There are 5 ways to turn a row about zero (a turn may also mirror it). The second row of each pair is the first, turned, with some noise. The first 45 pairs use one turn. New pairs use 2 turns, one after the other, and a turn may come again.
Known pairs, each followed by its turns in order:
[ 8 -3 21 10 -9 -1  3 25]
[ 16 -22   1   7 -17  14 -13   3] -> A

[-6  1 -2  4 -8 -6  1 25]
[  6  -3   9  -5 -15  22   6  -3] -> A

[ 0  3 -6 -2 -7  0 16 -2]
[  7  13   5   2  -8  -4  -3 -11] -> A

[-9 11 -5 -2  6 12  3  4]
[ 4 -2 14 -7  2  6 -5 -3] -> B

[  2  15   6  -4 -32   9   9  -3]
[ 20  -3  -3 -20 -14 -14  -6 -14] -> A

[-1 -4  9 -5 39  1 -7  0]
[ 13   0   4 -25 -14  -6  20  11] -> H

[  1   0   1  17   6  -2 -10  20]
[ -5  13  17  14   0 -10  -4  -7] -> B

[  7   9 -18   2  11  -1   4  -6]
[ -2 -11   3   6 -10  11  -5 -14] -> D

[  3   4   3   5   6  -6  -8 -14]
[ -9   6   0   5 -11 -10   6 -10] -> D

[-39  -1   4  -9   1   6   5   5]
[ 20 -22  12 -16   3 -12   2 -19] -> B

[-13   0 -25  -3   7  -1 -13   8]
[ -9 -13  20  15   9   8  10  -1] -> D

[ 16  -2  -1   8  34 -19 -24  29]
[ -4  -4   1 -11   4  15  48 -17] -> D

[ -9  -2  -1 -25  -8   2  32 -31]
[ 13 -32 -26 -17  10  22  14   6] -> B

[-39  -4  14 -22   9 -11   1 -23]
[ 19 -22 -11 -32   3 -19  24  -6] -> B

[-39 -14  10  18  21  -1   2   9]
[-13   6  27   8   9  22   4  36] -> N

[  9   4  -4  -3 -26  28  39  -2]
[ 28  -9 -14  -6  -5   5 -42  11] -> D

[ 16   9 -34  33   7  12 -24 -21]
[-51  26   1 -10  23   6  -9   2] -> B

[-39  26  16  -4   5  17  -1 -20]
[  3  30  12  27  -3 -20  15  28] -> N

[18  7 10  8 -2  2 24 -9]
[  6   0   7  13 -22 -16 -14  -9] -> H

[  5  -2   1   6   3 -13  31   4]
[ -3   2  -7  12 -12 -23 -13  12] -> H

[  1  -9 -24   4 -25   3   5   0]
[-15  -3  -8   8  12  12 -25  -1] -> H

[ 11   9 -22 -38  -1  38  13 -10]
[ -7 -16 -23  25   7  30 -34   5] -> D

[  6 -18 -10  13   5  -4  -2 -16]
[-10 -11  -8  -9  23   3   7  -3] -> N

[-15   5   3  30   4  -5   8   1]
[ 12  -8  17 -11  -3 -24   6 -11] -> D

[ 15  -3  -2   0  27 -24   1 -13]
[ -5   7  29 -13 -16 -14   3  22] -> H

[  1   9  -8  -6 -18   1  28   6]
[  7 -13  -2   7  -5  30  -3 -12] -> B

[  3 -11 -10   9  10   6  -7  28]
[ 12 -10   1   1  19  14  21  -5] -> D

[ 25  10   4  -1  10 -12   1  -4]
[-13   8   0   2  10   8 -24  -6] -> A

[  5 -15  15  29   0  -7   0   8]
[ -7 -31  17  -7   6   5  -4   9] -> N

[ -3 -14  11  -1 -15 -14 -13 -21]
[ -8  -9 -27  -4  -5 -20   8   3] -> B

[17 26 -4 -1  7  8  8 39]
[ 21  -5  29  -7  10  33 -14 -18] -> A

[-4  1 26 -4 17  4 13 14]
[ 14   4 -15  -1 -10 -21  18  -3] -> H

[ -9  17   0  11  -4  -5 -30   2]
[28  9 16 -5 17 -1 -6  8] -> N

[  3 -15   0   4   0   7   9 -14]
[ -2 -10 -12   4  14  -2   2   7] -> B

[  5  -8  17  -4 -17   1   3   3]
[ -2   9  -9   7   7 -14  -3 -19] -> H

[ -2   3 -14  19  -6  -2   7   6]
[  3  -8   8  10  10  13   4 -12] -> N

[ 4  7  5 12 16 -9 23 13]
[-19  -6  22   5 -12   7  -1 -13] -> N

[ 3  7 10 38 -1 21 18 39]
[ -3 -28  32  30 -15  16 -27   1] -> N

[ 39 -12  -7  11   5 -30  26  -8]
[ -9  32  -6  22 -13   8 -40  -1] -> A

[  8  20   1   4  -4  15 -28  -4]
[ 23   7  -1   3  15 -16 -21  -1] -> N

[ -2  -4   0  -7  -4 -28  -1  10]
[-21   4  -3   4 -17  16   0  -8] -> A

[ 11 -11   1   4 -13 -14   8 -13]
[-11   7 -11   7 -17  -7 -14   3] -> A

[  2 -32  20 -13   1   9   9 -28]
[ -6  37 -15   0  15  -4 -27 -11] -> D

[-1 25 -4 -4 -5  8 32  8]
[  3  -2 -17  31 -21  -3   0   4] -> H

[11 20 -4 24 -9 -9  6 24]
[ 22   4   2  28   9  -7 -14  12] -> H

New pairs, each followed by its turns in order:
[22  9  0 11 -8 11 39 -4]
[ 16   0   4 -17  19 -28 -15 -21] -> A N

[ 23   5   6   3  26  15 -19   8]
[-21   0 -14  24  17   5  19 -16] -> D N

[ -4  -8  14   0 -17   6  -1  -9]
[ 8 12 19  6  9  7  6  6] -> B D

[  2 -16  -3   9  22 -11  19  15]
[-8 22 -6  7 24  2  0 20] -> H H

[ 23 -13 -39  20   5  39  10 -39]
[ 16 -15  47  -8   9  14 -34 -35] -> D H

[-22   4   2  12 -11  -3  -1  16]
[ 20   0 -11   2   3  17 -19   7] -> A D

[  0  30  -2 -13  -9  -4  -2   5]
[  6  -9  14   7 -26   1  16   3] -> D A

[  5  -1  -6 -13  11   1   4   1]
[12 11  0  0 -9  2  2  3] -> B H

[-18 -28 -19  -5   7   7  -6   5]
[  0   7  26 -18 -10   3  10  16] -> B H

[ -6   8   2  14  -6 -39   1   4]
[-24  -8 -11   0 -27 -20   1   7] -> N N

[ 23  -4 -20  15   6   6  -4  32]
[ -6  14 -16  41   9  -9   4 -14] -> N D

[36 -4 14 -2 12  8  3 -9]
[-10  23  10  -6   2 -33   2   2] -> A B

[-3 -3  8 -1  0  0 27 12]
[-16 -23  -1   5  10  -5  -9   1] -> B N

[ 19  21  12 -10  14  -8  -4  16]
[-15  10 -12  23  13 -11  -1 -15] -> A D

[ 4 -5 28  0 27 21  2 12]
[-19  -3  21   9  -5  21 -12 -27] -> D D

[-18 -29  31   3  13 -18  -1   2]
[ 19  22  -2   8 -18   2  11  33] -> A A

[ 1 -2  5  0 -5  8 16  8]
[  8  -2  -2  -5 -13  -5   5  11] -> N A

[ 4  2 12  5 32  8 18 -6]
[ 14  19   2 -11  -9  13  -4  26] -> H D

[ -6 -19   5   3  -3   2   0  -7]
[-5  0  0 -7 11 13  4 -7] -> B N

[  6  15  15  24  -4 -31  -4 -38]
[ -1  -4  12  -5  14 -51  17 -19] -> H H

[-21  -2   1 -11 -25  18  -1   7]
[-20  19  -1   7  -6 -25 -11  -3] -> A H

[ -7   2 -22  27  16   9 -17  -5]
[ -8  -5 -23   1  18   5  22 -17] -> B A

[ 12 -10 -18  -1  39 -21   4  -3]
[  3 -36   2   9   6 -32   5 -14] -> A D

[-13  -8   5   4   0  39 -11  -6]
[-13  -5  18 -10  32  16   0 -11] -> D N

[-24   2   1  -1   4 -10  -7  -6]
[ 13   8 -11  13 -12  -4   5   6] -> N H

[  6 -31   0  -6  -7  20  27   0]
[ 10  11  10   0 -19  -3  27  27] -> N A

[ -2   9 -11  11   9   8   8   0]
[ -1  -3  -3   3  -2 -20   1 -13] -> N D

[  2  -2  -1   6 -10  18  -4  36]
[  6 -14  -7  17 -14  25  11 -17] -> H D

[13  7 35  0  4  5  2 -3]
[-14   9   1   3  31 -15   8   4] -> N H

[  6   4  -6 -21   3   2 -14   2]
[ 18   0   6 -10  11  -3   3 -18] -> H A

[ -2 -18 -11   9  -4  17  25  36]
[ -5   8 -32   5   9  27   8 -28] -> D D

[  5   0  10  13   7  13   5 -10]
[ -6  -5 -13   5  -6  14  11   7] -> N A

[-4 34  8 -3  3 13 -2 -7]
[ 26   8 -11   8  -5 -14 -18   3] -> H A

[ 12  -3  -1  -1 -39   1 -16  31]
[ 32  24 -23  14  -7  -6 -17  16] -> D H

[ -2   8   2 -12  15  15   9  19]
[ -7 -11   3   9   9  -6  15  25] -> A B

[ -1   9  29 -17  11  16 -33 -14]
[-13   6   4 -26  10  16  15  34] -> B D

[ 19 -23 -17 -10  -8  22  11  -5]
[ -5  22  22  -7  20 -14 -18   6] -> B B

[  1 -20 -20   7  -3   8   9 -15]
[-15 -17   8  -9  -7 -11  17  11] -> H A

[  9 -11   4   2  -2  11   4  11]
[14 -5  5 -7 11  0 -3  3] -> B H

[ 28 -33  15   2   6  22  12  -3]
[-18  -2   8   2 -17   1  40  24] -> N A

[  1  -8  12   4  -2 -16  -6  39]
[  3  21 -26   3 -29 -10   6  10] -> D H

[ -5 -17 -22  19  -6  -7   1 -16]
[-20  -9   3   6 -20  -7   9  22] -> D B

[-16   3 -36   9 -11 -19   0  18]
[  6  13  30  12  18 -19 -16 -14] -> H B

[ -5 -19  -7 -17  15   3 -12 -12]
[-22   6  16   6   9  15  -6 -11] -> B A

[ 4 -1 12 39  8 -2  5 -2]
[-3 32 -6 -9 -4  6 20 -6] -> H D

[ 3  3  1 15  5 24 36 16]
[ 18  12 -20   4  23 -23   5 -25] -> B D

[-31  -3  -1 -21   0  -6 -11  -2]
[  7   6  20   6 -13  30  -7  -2] -> N B

[ -3 -22   2  -9  39  -4   2  10]
[ -2   4  -1  17  17  28 -28 -10] -> B A

[ 39  14   6 -23  -6   4  -3   2]
[-31  22  -1  15   7 -17  19   2] -> A D

[ 2 -4 -6 -8 14  2 -8  7]
[  0  -7  -4 -10  11 -10   0  -5] -> A D

[-17   7  11  14   3  -8   6  39]
[ 18  -5   9 -18  -4  26  17 -23] -> H D

[  5  -2   7 -12 -16  -8   8   5]
[ 2  9 16  5 10  2 10 -5] -> H N

[-32  10  11  12  -2  -4   9 -12]
[ 16 -10  -9 -32   0 -11   0  -1] -> N D

[  0  -3   3  29 -14  21  -4  24]
[ 11  12  25 -25  -8  15 -20   8] -> H H

[ 10  -4   0  24   1 -19 -10  24]
[  6 -10  -4  -2   9 -16  -9  34] -> N B

[ 5 -1 22  3 -9 10  6 -7]
[-18   5   6  -1  -9  -1 -10  17] -> A A

[-12   9  17 -13  -4  -9  -1  16]
[ 30   3   6  -2   3  -4   1 -11] -> D B

